The rows are grouped in 4 ways, from coarse to fine. Each group lies inside one group of the grouping before and may be the whole of it. The rows also spread widely along 15 directions, which tell nothing about the answers.
(in the rows, 128 means zero)
Some rows, each with its group in each grouping after it:
[117 135 119  87 127 143 158  77 137 136 100 138 107 134 143 137  90 109
 166 191 118 186 151 134 120] => z_52 z_983 z_930 z_682
[150 173 118 157 158 124 104 107 172  94 138 138 119 149 193  76 101 154
  77 138 117 164 139 122 111] => z_340 z_40 z_187 z_607
[106 104  80  91  92 135  77 199 192 142 128 101 170 112 134 169 149 109
 155 150  94 172 105  62 113] => z_52 z_217 z_323 z_91
[157 137 140 134 157 155 131 157 118 143 162 111 146 116 146 157 118 127
 193 125 150 143 135 116 100] => z_340 z_457 z_139 z_567
[116 141 157 148  92 102 153  98 117 126  75  84 147 123 133 144 113 173
 135 128 193 104 117 118 163] => z_340 z_457 z_123 z_456
[134 102 168 137 118  99 162  94 182 112 159 130 132 115 159 180 127 115
 148 151  74  95 196 138 134] => z_52 z_217 z_751 z_517
[107  99 125 139 191 127 157 191  68 188 156 133 123 128  73 118 133 136
 162  90 111 119 158 202 152] => z_340 z_40 z_388 z_85
[153 146 137 124 102 144 147 187 178 136 141 110  94 104 149 121 128  91
  82 109 123 148 134 174 135] => z_340 z_457 z_161 z_773
[145 164 117 152 138 141 202 136 146 127  27  75  87  90  99  87 121 130
 155 119 142 176 106  69 178] => z_52 z_771 z_51 z_854
[104 120 174 139 126 115 167  81 138  64 109  80 124  99 134 137  89 146
 141 130 183 149 108  88 168] => z_52 z_217 z_921 z_726
[ 75 118  78  79 114 209 169 147 123 128 119  85 125 135  97 118 118 155
 107 125 173 181 131 101 156] => z_52 z_771 z_51 z_510
[139 144 195 156 144  95 152 107 190  36 129  91 144 130 183 116  81  88
 123  98 137 103 160 103 115] => z_52 z_771 z_865 z_88
[ 76 124 121 159 151  85 108 149 122 159 114 134 121  90 107 136 117 151
 165 157 111 176 108 166 178] => z_52 z_983 z_930 z_201
[166  88 107 133 102 113 145 116 140 176 149 140 126 117 123 177 170 159
 115 124 133 120 126 151 166] => z_52 z_635 z_881 z_404
[111 129 116  91 122 120 165 156 135 172  97 117 126 118 127 131 125 116
 132 130 121 155 124 175 139] => z_52 z_771 z_865 z_193
[ 76 113 119 152  79 135 101 134 105 124 120 120 126 134  81 126 129 158
 115 150 154 104 145 109 148] => z_340 z_457 z_139 z_959
[ 99 194 134 216 154 101 121 114 129 141 102 150  96 146 146  61 111 187
 100 162  86  83 186 153 117] => z_340 z_40 z_419 z_902
[ 89 139 143  86  72 134 138  93 152  76 134 112 110  89 144 105 184 110
 128 133  83  60 177 109  55] => z_340 z_597 z_35 z_471
[ 75 137  94  92  96 110  92 113 121 121 123 144 104  73 117 121 135 140
 127 134 130 189 106 189 152] => z_52 z_217 z_323 z_270
[155 121 135  96 128  88 162 145 115 176  98 143 115 111 119 122 139  92
 116  92 119 131 120 226 138] => z_52 z_217 z_751 z_611
[ 81  98 109  66 179 117 157 168 138 115 108  93 157 112  99 118 124  84
 190  81  69 183 168 143 159] => z_340 z_40 z_187 z_100
[143 116 152 151 118 111 149 154 144  78  95 106  98  85  78 137 106  46
 190  86 131 141 162 138 176] => z_52 z_635 z_881 z_358
[123 148 123 156 134 112 144 155  94 181  59 116 150 190 115 125  71 160
 110 127 177 135 150 196 185] => z_340 z_457 z_139 z_567
[146 192 123 214 120 166 159 166 144 169  97  98  74 136 144  83 127 198
  65 165 157 116 124 119 137] => z_340 z_597 z_35 z_471
[ 98 160 124 146 112 115 115 126 170 127 139 129 108  78 156 124 151 154
 130 154  77 144 153 151 136] => z_340 z_457 z_139 z_567
[ 91  92 120 115 132 112 142 126 123 115 113 122 128 121  79 113 140 112
 147 116 109 125 148 117 150] => z_52 z_635 z_881 z_358
[ 81 139  94 132 136 132  97 159 102 162 104 106 194 132 132 177  98 193
 194 127 180 162 119 137 154] => z_52 z_771 z_865 z_193
[ 62  99 124  98 128  93  81 153 144 115 141 144 129 122 116 122 109  83
 161 168  62 172 145 141 122] => z_340 z_40 z_388 z_85
[132 135 176 136 145 124 163 145 131 121 125  95 126 127 153 125  79 113
 137 140 179 147  91 118 112] => z_52 z_771 z_865 z_193
[150 131 129 141  90  95 116 170 194 136 105 109 125 112 148 120 153 118
  81 129 105 134  98 105 141] => z_340 z_457 z_161 z_773
[159 138 116 153 114 130 136 137 137 121 116 107 126 140 134  99 146 160
  60  83 165 100 130 128 139] => z_340 z_40 z_187 z_100
[111 132 181 157 146  96 155  87 132 110 136 119 137 117 144 133 119 145
 171 146 100  87 179 119 121] => z_340 z_457 z_139 z_959
[136 110 104 131 175 172 133 168 160 149 218 143 114 155 136  91 141 123
  85 139  74 147 172 121 100] => z_340 z_457 z_123 z_456
[133 104 153 118 160 119 147 134 130 119 152 129 172 179 141 130 102  97
 142 110 117  83 183 130  86] => z_52 z_771 z_865 z_193
[141 138  99 140  80 143 157 168 195 186 100 111 108 142 146 140 138 151
  62 165 121 138 130 134 159] => z_52 z_635 z_881 z_358
[110 112 160 137 143  98 130  93  91 116 143 151 103 116 108 118 116 114
 174 150 108 111 158 149 113] => z_340 z_40 z_388 z_85
[142 110 137 104  54 145 140 163 115 147 138 109 105 123 113 149 138 104
 100 121 182  95 108 143 104] => z_340 z_40 z_419 z_902
[175 123 115 169 157 128 155 154 112 178 140 125 143 138 128 156 125 174
 127  95 174 131 124 164 173] => z_52 z_771 z_51 z_510
[144 139 127 132 126 120 178 138 133 180  61  94 144 139 125 129 142 162
 140 126 126 109 135 106 147] => z_340 z_457 z_161 z_773
[100  97 150  91 121 134 124 152 117 111 180 124 115 104 119 136 124  85
 151 127 125 135 132 152 100] => z_340 z_40 z_388 z_85

New rows. What belongs after each?
[128 122 162 156 104  89 140 105 121 103 100  98 124  85 118 159 122 140
 177 123 155 118 128 122 164] => z_340 z_40 z_187 z_100
[105 117 128 106 131 134 124 165 131 116 125  98 133 128 130 128  95 117
 131 120 159 180 107 133 151] => z_340 z_40 z_388 z_85
[119 138 121 148  93 128 123 118 164 121  85 111 128 132 131 136 117 136
 145 173 129 128 138  69 127] => z_52 z_635 z_881 z_358
[182 145 105  65  98 155 183  52 142 122  68 126  99 163 157 109 109 111
 102 150 144 164 154 118 114] => z_340 z_40 z_187 z_607
[ 65 124 164 129 114  91 154 131 136 140  87  83 151 103 134 140 126 154
 166 168 134 107  90  79 115] => z_52 z_771 z_865 z_88
[ 80 113 126 109 106 112 122 145 137  95 111 101 146 108 113 135 116 115
 138 106 147 146 125 132 153] => z_52 z_771 z_865 z_193
[136 117 151 109 107 145 178 143 147 142 124  99 129 152 136 148 105 115
 110 132 143 123 158 145 143] => z_340 z_457 z_161 z_773
[ 92  86 140  81 123 104 132 179  97 109  98  85 153 114  79 130 113  75
 172  82 157 146 106 134 141] => z_340 z_40 z_187 z_100
[ 88  96 116 107 108 122 115 146 141 132 132 114 162 135 123 152 132 144
 117 131 132 127 128 120 136] => z_52 z_217 z_751 z_517
[127  88 136  92 134 140 156 149 105 152 132 113 134 146 101 143 104  98
 153 141 167 151 106 121 122] => z_52 z_635 z_881 z_358
[119 123 144 175 104 106  79 113 162  87 188 146 119 104 140 127 147 129
 128 148  93  95 167 105 105] => z_340 z_457 z_123 z_456
[138 152 139 212 167 147 140  98 137  54 151 139  86 114 108 104  88 114
 163 103 119 126 229 132 158] => z_52 z_771 z_865 z_88
[ 81 111 132 111 116 145 159 143  82 180 144 115 117 121  98 119 152 164
 110 148 149  90 106 143  96] => z_52 z_217 z_323 z_91
[103  84 150 107 151 101 170  91  98 159 143 123 144 154 122 144 106 169
 119 157 151 134 113 145 151] => z_52 z_217 z_323 z_270
[112  97 158 120 156  90 148  99  56 178 138 170 126 174 101 138  75 130
 141 156 143 135 156 235 155] => z_340 z_457 z_161 z_773
[122 141  86 117  97 182 152 163 180 189 110 113 105 157 147 120 125 159
  61 201 122 161 120  92 115] => z_52 z_217 z_921 z_726
[155 127 136 143 137 117  97 147 129  91 149 139 125 141 131 108 119  85
 136 104 122 118 160 144 100] => z_340 z_597 z_35 z_471
[118 125 144  97 163  86 119 128  93 112 135 147 118 118 126 106  88  80
 159  97 133 172 128 211 129] => z_340 z_40 z_419 z_902
[111 124 137 138 153 132 142 133 132 140 147 131 126 148 130 120 128 123
 165 170  67 102 192 118  90] => z_340 z_597 z_35 z_471
[180 119 115 106 145 133 156  92 113 134 104 117 142 160 143 135 108 148
 131 105 178 159 128 127 155] => z_340 z_40 z_388 z_85
[ 74 107 163 140 159  68  89 166 114 110 159 133 165 121 125 127 120 108
 168 101  88  89 161 174 112] => z_340 z_40 z_388 z_85
[154 152 129 138 108 147 122 140 199  78 137  85 144  69 171 157 156 124
 174  97 132 124 137  62 106] => z_52 z_635 z_881 z_358
[137 133 162 136 120 113 106 120 174  63 147  99 157 133 185 122 119 126
 112 113 139  98 135  76  92] => z_340 z_40 z_388 z_85
[118 104 121 122  94 121 150  94 138 100 108 110 137 138 108 128 146 141
 100 106 127 103 174 117 171] => z_340 z_457 z_139 z_567
[145  68 136  86 142 129 155  47 117  63 172 126 138 128 122 138 125 121
 135 102 165 155 125  85 141] => z_52 z_771 z_865 z_193
[118  92 170 111  77  85 119 125 123  73 128  94 142 106 126 140 129 110
 104  90 187 103  84 124 135] => z_340 z_40 z_187 z_607
[132 140 120 130  96  92  94  82 118 108  77 150 117 139 116  77 135 125
 107 145 128 120 123 105 110] => z_340 z_457 z_139 z_959
[ 66  77 148  79 122 121 147 160 112 141 131 111 146 127  80 146 122  76
 194 153  84 121 164 120 112] => z_340 z_457 z_139 z_959
[103 116 118 148 123  92  86 106 103 120 129 164  98 122  88  84 129 119
 128 157 110 147 128 133 133] => z_340 z_457 z_123 z_456
[115 117 161 155 117 112 124 143 100 115 133 107 155 138 116 117 134 148
 108  93 194  53 109 121 103] => z_52 z_635 z_881 z_358
[166 119 184 144 192 126 202  84 102 132 148 124 127 172 150 107  91 134
 124 127 166  99 141 132 102] => z_52 z_635 z_881 z_404
[175 116 105 122 104 128 125 176 101 150 125 129 118 112  85 111 168  96
 110  46 161 107 125 178 135] => z_340 z_457 z_123 z_456
[136 112 146 159 123 131 103 158 187  70 196 124 135 145 159 105 130 103
  44  92 125  85 154 120 102] => z_52 z_983 z_930 z_682
[ 84 129 150 131 144 101 141  86 108 105 110 124 125  92 116 129 110 140
 183 135 124 144 144 143 148] => z_52 z_217 z_751 z_611
[147 123 149 152 148 108 117 133  91 137 118 130 115 147 114 100  96 119
 140 157 163 142  91 106 102] => z_340 z_40 z_187 z_100
[126 166 136 163 149 142 147 144 144 125 138 121  99 108 139 102 117 140
 118 119 120 126 163 158 124] => z_52 z_217 z_323 z_270
[103  81 124  89 179 120 163 122 148 134 150 108 153 170 136 123  85 135
 106 144 122 213 128 129 187] => z_340 z_457 z_123 z_456
[109 149 135 122 105 127 153 115 146 119 118 125  81  52 128 137 138 119
 154 133 110 153 144 176 146] => z_52 z_217 z_751 z_517
[149 112  98  70 172 176 166 153 118 174 152 120 165 163 143 129 140 126
 132  92 135 128 149 143  86] => z_52 z_983 z_930 z_682
[ 99 123 108 101 105 120 132 124 137  97  84 114 119 132  99  88 133 103
 111 109 105 127 167 128 137] => z_340 z_40 z_187 z_100
[205 143 134 120 132 152 186 126 124 154  94 109 131 141 146 146 115 121
 133  91 183 119 140 148 125] => z_52 z_217 z_751 z_517
[179  96 103  61  92 116 112 146 152 162 129 129 144 138 156 147 167  98
 121 147 121 151  78 102  80] => z_340 z_597 z_35 z_471
[148 164 116 123 128 149 201  97 104 196 111 103 131 120 162 133 164 236
  81 102 186  94 115 180 136] => z_52 z_217 z_323 z_91
[121 157 169 158 132 147 161 203 192 128 145  65 101 103 170 112  90 118
  92 154 151 176  88 110 139] => z_340 z_457 z_123 z_456
[174 126  87  54  72 178 197 130 183 169  53  79 149 155 152 176 129 120
 120 134 147 157 145  92 140] => z_52 z_217 z_751 z_611
[115 135 121 139 148 124 123 101 128 108 148 134 130 102 135 114 145 152
 149 114 122 123 143 117 111] => z_52 z_771 z_865 z_88
[133 109 155 149 164 127 151 102 107  95 160 108 126 103 126 112 134 158
 122  94 183 127  89 102 137] => z_52 z_983 z_930 z_682
[112  83 102  72 152 109 148 157  95 174  66 111 158 188  88  98 111 120
 116 121 140 163  99 117 152] => z_340 z_40 z_388 z_85
[154 111 105 116 133 128 121 210 211 115 130 100 158 147 154 150  98  81
  91  84 118 184 144 145 173] => z_52 z_217 z_921 z_726
[111 100 133 126 150  95 109 109 130  90 131 123 144 124 121 131 120 120
 180 139 103 158 141  99 144] => z_340 z_597 z_35 z_471
[ 73 137 108  77 155 135 181 117  88 175  58 106 135 141 106 102 102 160
 150 143 157 177 111 158 152] => z_52 z_635 z_881 z_358
[101 108 181 171 102 122 184  72 108  92  70  65 161 156 114 193  58 172
 173 145 226  95 155  85 198] => z_52 z_983 z_930 z_682
[114 121 103  84  97 130 117 120 154 105  91 122 135 136 132 127 107 106
 111 131 141 172 129 126 140] => z_52 z_217 z_751 z_517
[175 146 132 137 118 127 129 103 135 110 123 126 108 120 144 109 122 121
 117 117 166 149 119 124 127] => z_340 z_457 z_123 z_456
[ 96 118 129  92 135 135 163 127 111 123 102 118 122 140 103 123  84  88
 160 128 141 159 158 159 137] => z_52 z_771 z_865 z_88
[141 137 142 103 117 143 135 114  80 125 127 146 105 145 120 114 100  86
 150 131 153 113 162 175  74] => z_340 z_40 z_187 z_607
[163 139 158 147 135 126 159  94 106  89  90 105 109 117 105  94 115 102
 169 110 165 120 134  78 120] => z_340 z_457 z_123 z_456
[ 93 138 151 145  82 109 143 137 133 173  94 111 119 134 129 126 130 157
 108 196 129  75 115 106  93] => z_52 z_217 z_323 z_270
[112 138 141 171 138 126 148 157 167 133 121 105 110 115 133 132 105 127
 130 150 116 140 148 128 154] => z_52 z_983 z_930 z_201
[104 114 109  93 180 142 163 209  72 173 118  96 159 111  72 108 157 130
 161  25 138 126 136 190 153] => z_340 z_457 z_161 z_773
[ 88 111 144 129 147 179 190 116 128  82 136 108  65 115  75  89  96  90
 135 146 113 160 178  99 146] => z_52 z_217 z_751 z_611
[148 153 150 128 149 147 149 141 133 116 103  85 149 136 160 122  95 123
 144 115 192 134 103  95  95] => z_52 z_983 z_930 z_201
[107 119 147 140 122 130 127 142 152  94 144 110 128 111 126 111 138 120
 119 124 119  95 135  84  95] => z_52 z_217 z_921 z_726
[146  95 139 108 118 150 164 157 148 135 147  89 149 144 133 156 149 116
 145 125 121  92 154  83 102] => z_340 z_597 z_35 z_471
[146 113 186 108 154 105 168  96  87 139 156 129 124 104 131 117 148 116
 172 131 130  90 113 125  67] => z_340 z_457 z_139 z_959
[145 112 125 143 148 144 143  67  77 130 167 157 117 145 108 147 108 158
 155 134 152 138 187 170 159] => z_340 z_457 z_139 z_567
[ 90 113 122 120 137 117 121 210 138 172 111 120 152 128 108 166  96  91
 187 141  94 154 157 170 142] => z_52 z_217 z_751 z_517
[145 120 124 124  99 117  91 171 165 129 146 147 107 100 121 135 141  60
 155 143  71 143 150 132 102] => z_340 z_457 z_161 z_773
